The rows of a group lie close to one hidden flat surface of 11 dimensions, which may be shifted away from zero. Surfaces can cross.
Known rows, each followed by its group:
[  1 -11  10 -20   9  26  25   0   6   6   8  11 -18  -4]	(1)
[ -2  -6  -4   8  -3  24  28  -6   6  -6 -15  17  -8  13]	(3)
[  6  23  -1  -5  11 -14  31   0  13  -5  -7  10   6   7]	(1)
[  4   5  27 -10  -7  -9 -11  -6  -1  -5   5  -7  -6   0]	(5)
[-10   9   6   2  -3   5   9  -8  -7   4  -6   8   1  -8]	(1)
[  9  -6  48 -14 -19  19  -4 -22 -13  13   6 -16  15   3]	(6)
[ 30 -16 -24   0  21  -4  21  -1  -8   5  14  -1  -6  13]	(2)
[  8  10   6  -1   9  12  -4 -16  -8   6 -13   1  31   9]	(2)
[  0 -14  -2  -7  21  -2  -2   8   7  -5  -2  14 -14   3]	(6)
[  5   3   6  -5  26 -12   1   7   2   9  -5   4 -16  13]	(6)
[ 13  -1  -9  12 -11 -12 -13  18   1   1 -23  12  -2  42]	(3)
[ 13 -31 -25 -13  -6  12  -2 -12  -6   9  23 -14  16  18]	(4)
[  7  -5  -3 -13  10  10   2   9   9   0  17   5 -26   5]	(1)
[  6  17   8  10  11  15  19 -20  11   4  34  38   3  21]	(2)
[ 13  33  21 -15  -9  20  13   8   2  17  19 -18  -1 -19]	(4)
[ -1  14   9   7 -13 -11 -16  -8  -9  -5 -19 -17 -22  17]	(0)
[ -7 -14  18   2  -6  20  14  -5  10 -17 -20 -12   4 -16]	(3)
[ 20  14 -11   3  20   8  -4   6 -10  10  -5   8  -4  13]	(3)
[ -9  29 -20   6 -16  -5 -13  -4 -15   8  -4 -11 -19  10]	(0)
[  5   6  -3   7 -11 -10  20  15  13  -8 -14  15  43  -8]	(6)
[-14  13 -23  -6  -1  -4  10 -15  12 -17  17   7  -5  -1]	(2)
[  9  24  -8  -4  -1  22  -8  12 -21  33   7   1  15 -17]	(6)
[  9   0 -24  20  -2  21   0   8  -8   6   1 -11 -17   6]	(4)
[-28  22 -10 -21 -13  -8   0   9 -14  38 -23  -4  16  -1]	(0)
[-11   4  -8 -12  -2   6 -11   6  23 -23  -9   9  -2   8]	(3)
[-13  -4  11  16   3  13 -17  13  22  13  18   3  11   7]	(6)
[  0   5 -12 -13   7  20   6  -7  10   5   9 -23   6   3]	(0)
[ 27 -22 -34   4 -10  17  -6  15 -30   3 -17  20  -4   3]	(4)
[ -7   7   3   4 -15 -15   2  -2  -5  -8 -22  -5  12  -6]	(5)
[  4 -11  13 -10  30  11 -20   2  29  -2  19  -5  27   4]	(0)
[  2  29  -1   4   7  34 -12  17  15   5 -17  -9   6   5]	(0)
[ -9   8  14  13 -19   3  -8  -1  -1   5  -5   5   9   4]	(2)
[  5 -32  20   7   0  -2  -3 -22 -14  -1  -6  -2   4  12]	(5)
[ -2  25  -5 -11   5  14 -20  -6 -11  11 -10  -6  -9  13]	(5)
[ -8   4  -6  13 -43 -23   4  -1  -3 -17  14   9  -3  -8]	(2)
[  0   8  23  17  15  17  -7 -17  -9  15   8  22 -10  17]	(2)
[  9  -9  -7   2  -9   0   2   5 -13  14   3 -10   3   0]	(4)
[-21  17  -4   0 -41   2  13   6   6  -1  13 -10  -8 -17]	(1)
[-23  11 -22  -7  -9  -1  24  10  12   9  15  22 -20   5]	(1)
[  5  22   6  21 -11   5   6  20  12 -12 -23   7   6   0]	(6)
[ -5  -4  -1 -24   4   9   9 -12   5   4  30  -5 -10  -5]	(1)
[ -9   1  -2 -13  12  15  -8 -10   7   1   5  -6  -4   6]	(2)
[ -1  -6 -12  -4   4 -23 -12  24  -1  -4 -13   2 -15  -4]	(1)
[ -6   3  11  -5 -10  10 -36   1   7 -10   6 -17  24 -17]	(5)
[ 22 -18  -5   9  -1  26   1 -21 -11 -10  -8  23  23  21]	(5)
[ -5 -17 -12   2 -20  20 -18 -23 -18  -9  -1   6   1   5]	(4)
[ -5  19  16  -3   4   9  -1  12  -7  11 -19  -6   3 -28]	(5)
[  2  21  16  13 -34  -7 -17  25  17 -14 -13 -14  -3  12]	(3)
[  6  -8 -23  36  -6  12  14  -5   0   6  -5  -7   8  24]	(4)
[ 25 -10   3  -3   4  -5   1 -14 -17  -9   1   5 -11  10]	(1)
[  6  -1 -29   2 -16  27 -11  25   1  -7   3  28  15 -14]	(6)
[-15   7 -27 -13 -10   4  -9   0  -5   0   9  18   8  -9]	(0)
[ -2  -3   8  -7 -10  21 -19   9  -6  -9 -32 -14   3 -13]	(2)
[ 17 -19  -4   6  13  19   3  13   2  -1  -3  -6 -13   0]	(4)
[  4  -9   3  -1 -28   6  20  -5 -27   2  -8  15 -22  -5]	(1)
[ -8  29  -2  13  -3 -29 -11   0  -8  17  16 -23   5  -8]	(2)
[ -9  22  23  34   6  23   8   7  25   0 -14  -9  -5   8]	(1)
[-2 -5  4  4  6 36  4 -1 14 -8 -8  1 -8  8]	(2)
[-22  -9  -8   3 -10  -3   7  10   7   4   4  -9 -35   0]	(1)
[ 13  -6  16   3 -18  12  -5 -17 -24   0  -5 -10  11  -7]	(3)
[ -8  19   4  14  -5   8  -6   0   1   3   9  18 -13   6]	(2)
[-10   2 -14  11   6  -9 -10  -3 -15   4 -10  14  -4   0]	(3)
[  2 -18   8  12   1   0  20   7   1   5  10  -5  -9 -19]	(5)
[ 11   8  -6  -4  15  13  -6  -2 -26  32  -9  19   1  20]	(5)
[ -4  -8  -8 -28  -3  -1  14   6   2 -13  -3  -4  -3 -32]	(0)
[ -4 -13  31  -6  -5   3  -2  -2  -3  -8 -14   5   0 -14]	(5)
[ -3 -14  -7  -8  -5   0 -29  -3 -42  23  15  30 -35   1]	(3)
[  7   0 -14 -12  22 -19   7  -8   2 -11  13 -15   3 -14]	(6)
[  3  -7  21   0 -12 -10 -22   4  -2   0   9 -12  -9   0]	(0)
[-12   1  11  -4   1   8   5   0  24  17  23 -16  11  10]	(2)
[-11  10  14 -12  10 -19 -20  10  16  -3   3 -16   6  -9]	(0)
[  8   6  25  12   9   8  -7  15  -8  10 -15 -12  -5 -21]	(6)
[  2 -22 -22   9   4 -12  -8   3   3 -13  12  -9   7 -14]	(6)
[ -3  -8 -31  -5   8   2  -8  -7   5 -23  -1  11   1   4]	(4)
[-13 -19   0  -2 -10   6  -3 -10  -8   1   1  -3   5 -10]	(6)
[ 14   4  16  18  -8  -3 -14   7  -2 -16 -20   4  -3   9]	(3)
[ -3  -3   7   5   0  25   6 -25   2  -8   6  -1  -1   8]	(3)
[ -8  14   6 -25   2   7  -7   5  10   0 -15 -13   6  -6]	(0)
[  2   0 -30   8  -8   2  12  -5   1 -23   2   9 -16   3]	(2)
[  4  10  10  22 -24  -8 -13  14   7  -8  -3 -32  -6  -1]	(1)
[ -2   2 -16   5 -31  24  11  16   4   2   8 -15  -1 -17]	(0)
[-24 -12 -16 -15 -29   7  11  11  -3   0 -16  -4 -10 -16]	(4)
[  2   5   0  25  -8  16   0  12  -6   3 -18  -8 -14  -3]	(5)
[-38   3  -1  11 -17  18  -1   5  10  12   3  -5 -16  -4]	(3)
[ -4 -18  -6  -3   8   0   7  14  -6   0 -18  20   5 -17]	(6)
[-11  37  -2   8 -19  25   7  14  25 -10  22   8 -23  -5]	(1)
[ -6   4 -27   3  10   5  19  -2  10  -5  -3   2  -8   9]	(4)
[  4  -2  -2 -11   7   4   5   3  -7   5   8 -12 -22 -14]	(4)
[  2  15  -3 -17   3   5   6  15  -2   3   1   5 -21 -13]	(5)
[  4 -18 -19   6  13   2  11   9  10 -18  -9  27  11  -5]	(6)
[-11  -2 -15 -23  15  -5 -20   3  18 -11 -14   0  14  16]	(0)
[ 23  17  14   1   8  -6  20   9  -7  16  18   1  -9 -12]	(5)
[-11 -13  14   9  -9  15 -20  -4   4 -14 -21   2   5   6]	(3)
[  4  29  23 -12   4  -7  17  11 -14  16 -23  13   6 -23]	(5)
[  6 -18  14   5   7  -8   7   5   2   0  -3 -12   2  -9]	(0)
[ -8  -4   2   5 -13   0  20  -1  -1   6   4 -28  -9 -14]	(4)
[-15  19  -3  -5  -3   8  -8 -20   2 -10   6   4  -5   1]	(4)
[ -4   4  -8   5  10   7  17   9   6  -5 -19   3  -5  -7]	(3)

New rows, each followed by its group:
[ -4 -17  10  -9   2  -2  16   1  -2  -1 -13  16   7  -8]	(2)
[ -8 -13 -42  21  -5   8 -26   3   1  11  21 -24  16   5]	(5)
[ 25  14  16   4  14  -2  -2  -2  -2   2   6 -14 -17  12]	(1)
[  1  15 -18  -1   6   0  14  -7  -6   6  -5 -28 -16   1]	(0)
[ -9 -19  -5 -10 -40  24 -24  -9 -13  -2  13  -1  -4   2]	(6)
[ -2 -14  -2  23 -14 -12  -3  12   9 -24 -13 -10  10 -16]	(6)
[ 15 -40   0  -1  11 -12   6   9  -7  -7  -9  -1  -3  -9]	(4)
[ -8   1 -16  -5   0   1   9  12   2  -6  -3 -17  -9 -31]	(5)
[-27   0  -2 -14   4 -13  10   2  19  15   3  19  15  17]	(6)
[  0 -18   5 -14 -21  -5 -10  -5  -2  -5   3  -5  -7  15]	(3)
[-15  26   1   8  -2   0 -10 -18   3  -1  22 -16  -9  -7]	(1)
[ 14  -7   0  -9 -19  38 -19  14  -2 -10   0  -3   5 -13]	(4)
[ 1 -8 -2 11 -2  7 -7 -5 -8 -5 -2 -2 -6  0]	(4)
[ 15 -20   9  37  15  13   0 -15 -10  -1   3 -15 -17   9]	(4)
[-14  14  18  10   8  -3   8  -2  17  17  28  -7  -7  -2]	(2)
[ -2   7  -4  -8  18  -4  20  12  30 -23  -9  10  -9   1]	(1)
[ 30  -3   4 -40  -8   1  -8  -5 -16 -16  11  -6  -9 -12]	(6)
[ -7  12   8  -4  25   5   8   6  -4   0 -24  24  -8 -13]	(1)
[ -3   6   8 -11 -24   6 -37   4   2 -22  -1  13  -6   3]	(3)
[ 13  34 -19 -12   1   7 -13 -15  -5 -29  23  -1 -12 -19]	(2)
[  1   0 -20  -3 -24   4   4  17  13 -15   2  -9  -1  -5]	(2)
[ -8  -9  14  14 -17  14   9 -16  -2 -15 -28 -14  27  -9]	(3)
[ 8 -1 -6 -1  2 17 -8 -4  1 -1 10 -1  5  7]	(4)
[ 19 -19   0   5  -5  -5 -18  -9   7 -17  17 -17  11  17]	(1)
[  7 -19  16  -3  -6  12  -4  17  -6  -2 -13  18 -14  -8]	(5)
[  4   4 -27  29  -9   2 -12  10   1  11  14   2  22  13]	(6)
[ 23  38  12 -18  17 -13  35  -4  -3  10   3   2  -9   3]	(1)
[ 16  -9  23   3  -2  -6 -15 -19  -4 -27   3   5 -10   8]	(3)
[  9   0  -4   2 -13 -15   4  21   2 -10   8  -8   3 -27]	(5)
[  6   2  24   7 -14 -16  10   2   4  -9 -29   4   1  20]	(6)
[-11  11 -17   5   4   7  31   3  -2   8 -11   5   4 -17]	(5)
[-23  16 -12  11  -7   2  13   3   9   8  -2  -6 -12   3]	(5)
[-19  -5  -6   6   6   4   6   4  -5  19  -3   0  25 -28]	(6)
[-25   3  22  -3 -16 -19  24   7   9  -6 -13   3 -44  -1]	(5)
[ -1 -26  -9   5  -9 -40  28  17  -2  -7   9 -13  -2 -39]	(5)
[-12  -5  11   5 -13  11   2 -13  14 -21  -4  -3   5  -3]	(5)
[-21  18  -2  12   2 -16  34 -12  12 -20 -26   9   2  -5]	(1)
[ -5  -4 -10 -10   9 -14  -9   3 -11  -2  -6   6 -10 -13]	(3)
[ -1  -2  14  14 -17  -1  -1  -8  11  -4  15   8  19  14]	(5)
[  5  31 -14 -18  12  -4 -10  21   3  -6 -12 -30 -27 -16]	(0)
[ 14  13 -10  -6  23   8  12 -16  17 -12  18  -2  -7  23]	(3)
[ -1  10 -10 -11   8   8  -9   7  -9  -1 -19  31 -13   6]	(4)
[ -7  -1 -17   7 -15  -1  -5  11  -8  -1 -25   7   7  -1]	(5)
[ 25 -20 -10  21 -11  -1 -13   8 -10  -7   6 -13  24 -11]	(5)
[ 27 -12  13   2   4   9 -20   1   7 -14 -23  -4  14  35]	(3)
[ -1  24  15 -10  -6  33   7 -34 -10  -1   7  -6  -6  -2]	(0)
[ 13  15  -7 -19  -6  12  -8 -11 -21   8  23  -6  -7 -12]	(4)
[ 18  -7  21   4 -16  -3 -17   7   1  -8  11   8 -10  15]	(5)
[ 14  23  15 -12  -5   4   4  23   8  -4  12   1 -13 -27]	(5)
[  3   1 -11 -18 -21   7  -7  -5 -32  31   8  -1  -4   9]	(4)
[-36   9 -14   7 -20  -1  10  -2   2   9  -9 -14 -18  -2]	(4)
[ -8   2 -21  -3  -2 -13   9   3  -3  -5  -6 -18  15 -31]	(5)
[  0  11   7 -29  15   6  -8  -8   1   6  21  -8  -6 -13]	(5)
[ -2   3  -5  -5   9  -4  -9 -12 -16  -2   6   8 -25  -5]	(1)
[ -3  -7  -2   9  12  21  10 -19  -2   0 -14  -1  13   6]	(3)
[-18   2   1 -13  19   5  -6  -4 -12  -2 -11  17 -18 -26]	(1)
[-13  18  -9 -12 -21  11 -13  17   1   6 -19  -5   2   1]	(0)
[-18 -17 -18  24 -14  10   9  13  19   1  18   4  22 -15]	(5)
[  3  10  -5 -13  -3  -6  28 -16  -2 -17 -12  12   2  -3]	(5)
[ 23  10  -2   5 -23   2  12  22  12  -5 -23  -1   4  33]	(3)
[ 11 -17 -13 -18  14  -1  -7   2   0 -10  16 -12  -9 -12]	(4)
[  0  11  23 -12 -18  35 -20   2   7  -3  11   4   7 -10]	(0)
[  2  -3  15 -22 -17  -8  -9   5  -5  20  15  -9  27 -10]	(6)
[  4   0  33   0   9  15  10  -1  34 -32  -4   4   4  -5]	(6)
[ 42  16  10  -9 -10  -8  -5  -8 -13 -28  -2 -12 -19   9]	(5)
[-6 -7 -3 15  4 -2  8 -5 -2  9 -1  3 -7 13]	(2)
[  1   9  19  -7  32   2 -11  -7  -4   5 -13  15  10  -2]	(0)
[ 8 26 -4 -8  2  0 -7 14  5 16 10  4 18  1]	(2)
[ -9  -3  -4  17  11  12 -30  -6   7 -19   7   5 -22   2]	(1)
[-25   5   1 -10  16  13  -8   2   1  29  11  -8   7 -20]	(5)
[  4 -10  -2   1  -3  14   6   3   3  -6   6   9  -2  -5]	(5)
[ 11 -14   6  -6  -5  -7   7  10 -10  14  -7  -2   3   4]	(1)
[ 26  13   2 -14  18   8   1  13  -1 -10 -12  -4  -1 -14]	(3)
[  2  10   8 -18 -25  -2  -9  12   5 -21  -8  -4 -11  -9]	(6)
[  9  23  -6 -17  14  11  -3  -8  -3  11  18  -5   5  -4]	(5)
[-17   7 -16   0  10   8   3   9 -11  28 -12  -2 -11  -6]	(5)
[  2  11  16 -17 -11 -11 -15  13  -2 -11  -7  -6   7 -27]	(5)
[  3  -3  18  16   9  19   1 -26   4 -20   4  -3  -4  -2]	(4)
[-18  -1  -4 -14 -10  24 -18 -13  -5  11  10  -7 -19  11]	(4)
[  1  -9  -2  -3  -1  20   0   4   1   1   0  -8 -13  -4]	(4)
[ -2   3 -12   4 -11  -8  -4  -4  19 -13  24 -11  22   4]	(6)
[ 24 -17  33  21  14   4 -20  -6   3 -19 -17  -1  -7  26]	(3)
[ -5  -3   1  -1  14  -4 -15   4  15   1   8   0  18  -1]	(0)
[ -4  12 -19 -23   3  16 -36  -1  16 -12   1   9  15  24]	(3)
[ -4  34 -16  18 -10  15  12  17  -8  18  -6 -17  -9 -18]	(0)
[-14  -7  -8   0  -4  28   5   4  19 -13  14  -1   0 -19]	(5)
[  7 -12   8  -5  -4  25   2 -19  11 -28   6  15  21  -6]	(1)
[  6   8   6 -12  17  16   7  -5 -13  12  -5   0 -11  -9]	(5)
[  2 -13 -26 -13 -21   9  -7  18   4 -10   7  -5 -10  -7]	(0)
[ 20  11   0  -5  -4  -7  25  20  36 -21   3  -4   6  11]	(1)
[  4  18 -34  -5 -18 -12  -1   3   1   0  15   2  18   8]	(6)
[  4  -7 -17   6 -14   1  12 -18 -24 -19 -22  27   8  -5]	(4)
[ -6  18 -30 -13 -25   6  -5  15   7 -12   6  11   7 -11]	(6)
[-10  -6  -8   9   4  -2  -6   9   8 -11  -3   3 -27   3]	(1)
[ 28  15   2  12  -8  15   3   4 -18 -13 -20  -2   2 -12]	(6)
[ -5  22   7 -13  -7  -7 -16  22  -2   0 -10 -13   9 -37]	(5)
[ 10  16  10  -1  -3  -9   8 -12 -12 -12  -5  -7 -17  -8]	(1)
[-10   3 -15 -33  21  -7  -3   2  13 -14 -17  -3   7  -6]	(0)
[-19   9   3   5 -15  -2 -14  13   0   3 -18  -5  -3  -5]	(5)
[25 19 12 -7  6 -1 26 -1 -9  5  2 15 -2 -4]	(5)
[ -2  -2 -24   6   4   6  12   3   3   5  -5   2  -6  14]	(4)
[ 16  -1   6  13   1 -11  12 -15 -21  -2   1   0  -1  -9]	(4)
[ 15   0   6   4 -16  -5  16   3   4 -26   0  -5 -23  -4]	(5)
